The groups are shells around one centre, one inside the other: the same stretched ball of 6 dimensions in 8 sizes.
(in the rows, 128 means zero)
Some rows, each with its group after it:
[128 139 135  77 101 152 213  65 158 126 170]  Suz
[116 130 134 115 123 148 168 121 144 128 139]  fomo
[159 130  92 198  83  85 112 106 113 128 103]  mem
[ 89 121 101 180 127 103 106 173 131 133  97]  mem
[109 132 124 130  75 142 140 121 146 147 159]  Bul
[149 134  89 193 108  90 124 106 115 128  97]  mem
[135 126 139 148  92 132 137 133 124 129 119]  Suz
[143 115 131 150 113 127 124 140 129 117 126]  Bul
[176  90 136 134  14  69 124 104 134  92 147]  Bul
[160 108  97 130  52  70 146  71 149 103 159]  Bul
[165 112 130 138  38  91 141  93 131 110 141]  fomo
[128 140 107 137 139 139 164 100 139 132 134]  mem
[124 133 104 118  84 107 179  74 151 127 150]  Sise
[ 83 135 117 157 173 142 142 167 131 136  92]  Sise
[134 106 137  68  90 133 179  94 171 102 192]  Suz
[149 136 120 130 136 129 180  87 132 116 121]  Sise
[128 104 119 126 124  94 151 129 145  94 122]  mem
[149 142 129  99  87 141 202  55 145 127 160]  vek
[153 130 136  84  93 145 198  62 154 116 175]  vek
[200 122 125 101  45  96 195  22 142  97 167]  Suz
[158  98 131  84  37  90 170  72 161  92 183]  pada
[132 149  95 150 102 121 165  77 135 143 133]  fomo
[163 115 107 179  56  76 113 108 119 116 114]  ropo
[144 158 100 160  63 127 157  63 127 158 141]  Bul
[ 94 127 113 136 100 120 143 133 147 136 136]  ropo
[139  90 126 102  95  84 156 116 156  81 147]  pada
[142 107 123 137 134 114 137 135 138 100 126]  Sise
[128 110 121  95 107 110 174 100 160 101 158]  ropo
[117 117  99 212 129  92  82 180 112 127  75]  Sise
[152 104 108 128  85  86 142  98 148  98 151]  fomo
[141 119 131 133  96 130 139 121 137 121 144]  pada
[173 101 148  93  43 101 171  78 146  91 162]  pada
[192 114 138 100  42 108 178  49 142  99 171]  pada
[163 130 111 157  29  90 142  73 126 130 137]  Sise
[ 96 129 103 145 140 116 149 134 143 128 116]  ropo
[188 116 122 112  38  88 176  42 141 100 161]  mem
[174 124 127 112  52 100 184  51 138 108 150]  pada
[107 115 106 126 117 104 150 124 153 115 138]  fomo
[ 83 150 122 117 162 165 187 123 147 146 126]  Bul
[192 107 133 127  45  76 165  66 128  89 132]  Suz
[ 97 149  91 162 117 127 144 115 137 155 124]  fomo
[169 110 129 104  21  94 163  63 149 107 176]  pada
[151  99 135  94  54  87 172  87 153  90 157]  vek
[145 143  84 214  77  85 111 105 107 145  91]  Suz
[149 159 114 145 101 144 179  64 125 147 131]  Suz
[163  98 124 108  58  75 165  81 148  86 150]  mem
[137 104 120 148  78  80 130 129 134 104 117]  ropo
[145 145 130 134  83 141 171  82 129 140 137]  vek
[116 125  94 195 136 106  98 159 122 132  96]  vek
[162 145  99 155 120 123 164  69 127 129 127]  Bul
[128 141  89 225 106  99  94 141 104 149  79]  vek
[127 131 113  86  80 126 194  60 165 124 183]  Sise
[148 127  97 149  82 101 141  86 139 125 146]  fomo
[167 118 112 190  81  76 119 116 107 111  86]  vek
[163 123 122 150  75 114 137  99 127 121 136]  ropo
[122 117 125 104 101 131 159 111 157 119 165]  ropo

New rows, each followed by its group:
[120 111 111 171  98  86 112 152 128 116 101]  ropo
[ 94 120  94 192 155 103  99 181 126 129  86]  Sise
[108 140  98 149 109 115 155 107 139 139 124]  ropo
[137 129 110 162  66  96 137 104 127 131 120]  ropo
[106 138  86 185 172 112 132 141 125 132  84]  Bul
[141 109 119 115  47  88 155  90 151 109 159]  mem
[170 146 113 126  65 118 190  34 134 129 150]  Suz
[164 127 137 100 102 142 186  72 144 112 160]  Suz
[178 119 137 101  61 115 183  57 142 104 162]  fomo
[177 117 135 116  74 118 164  76 137 105 155]  mem
[152  87 140 100  32  86 140 110 155  91 171]  Suz
[149 115 128  87  89 112 192  71 156 100 164]  ropo
[135 119 145  96  99 145 172 107 150 116 161]  vek
[160 134 117 122  93 128 172  68 140 122 155]  fomo
[119 116 125  73 105 137 183  92 173 113 189]  Suz
[171  92 140 150  71  86 117 133 124  89 118]  Suz
[177 112 136  99  73 112 178  67 145  96 163]  ropo
[133 143  88 201 113 106 118 118 114 144  96]  fomo
[101 118  93 215 120  90  73 188 117 135  81]  Bul
[165 128  96 182  51  70 130  82 116 123 110]  Suz
[146 104 136 101  29  94 158  91 152 106 167]  Suz
[104 110 122 162 136 110 114 178 131 116  97]  pada
[176 107 127 136  50  74 154  83 129  94 126]  vek
[130 104 133 157 115 107 116 164 127 107 105]  vek
[112 114 116 149  72 109 113 144 142 131 143]  Sise
[ 84 143 106 149 163 144 154 142 139 145 112]  fomo
[131 117 112 139  77  87 150 105 138 114 125]  mem
[131 130  88 183 116  97 119 122 126 129 109]  fomo
[149 130 109 154 118 119 145 103 129 122 126]  ropo
[119 132 110 196 122 100 121 149 108 132  67]  Bul
[114 135 128 145 129 143 149 135 131 135 116]  fomo
[ 99 129 132 113 142 139 178 130 145 122 122]  Suz
[128 133  98 181 143 104 134 129 119 124  87]  mem
[ 93 125 112 104 115 134 162 118 165 130 165]  vek
[149 126 101 183 103 102 114 120 120 126 112]  fomo
[164 116 116 154  96 103 133 106 128 109 127]  ropo
[132 130 115 137  60 120 141  98 142 138 157]  mem
[115 106 110 157  97  91 111 152 138 115 121]  ropo
[119 103 117 158 112  95 112 161 135 109 112]  ropo
[106 112 105 179 129  87 111 168 126 115  84]  vek
[181 115 110 178  66  80 116 100 116 110 116]  mem
[177 106 111 164  48  78 111 101 127 107 136]  vek
[132 141  95 168 115 120 137 105 130 140 124]  ropo
[122 124  96 192  93  95  98 144 123 135 107]  fomo
[150 134  95 176  83 101 128  96 124 134 124]  ropo
[163 116 114 142  81  81 158  84 130 101 119]  mem
[114 139 102 197 147 116 121 151 112 138  74]  mem
[150  95 119 132 100  75 141 120 140  84 123]  mem
[135 100 113 146 116  83 130 137 138  94 115]  fomo
[168 124 115 152  43  96 138  80 128 123 141]  ropo
[113 116 110 187 148 107 103 177 120 120  82]  vek
[131 123 102 133  59 104 140  92 150 130 165]  Sise
[ 76 133  99 162 135 112 137 153 138 140 100]  Suz
[168 134 117 112 101 112 199  48 139 108 140]  Bul
[135 125  97 161 117 107 130 115 134 123 126]  fomo
[121 151  93 203 125 129 114 131 113 157  97]  vek
[140 112 138 121  68 109 154 112 139 111 138]  fomo
[101 147 110 134  93 138 162 103 144 153 144]  mem
[107 154  93 218 138 127 108 150 105 162  74]  vek
[149 119 124 109  24 105 160  71 151 123 178]  Suz
[107 114 133 120 161 139 153 155 145 110 123]  Bul
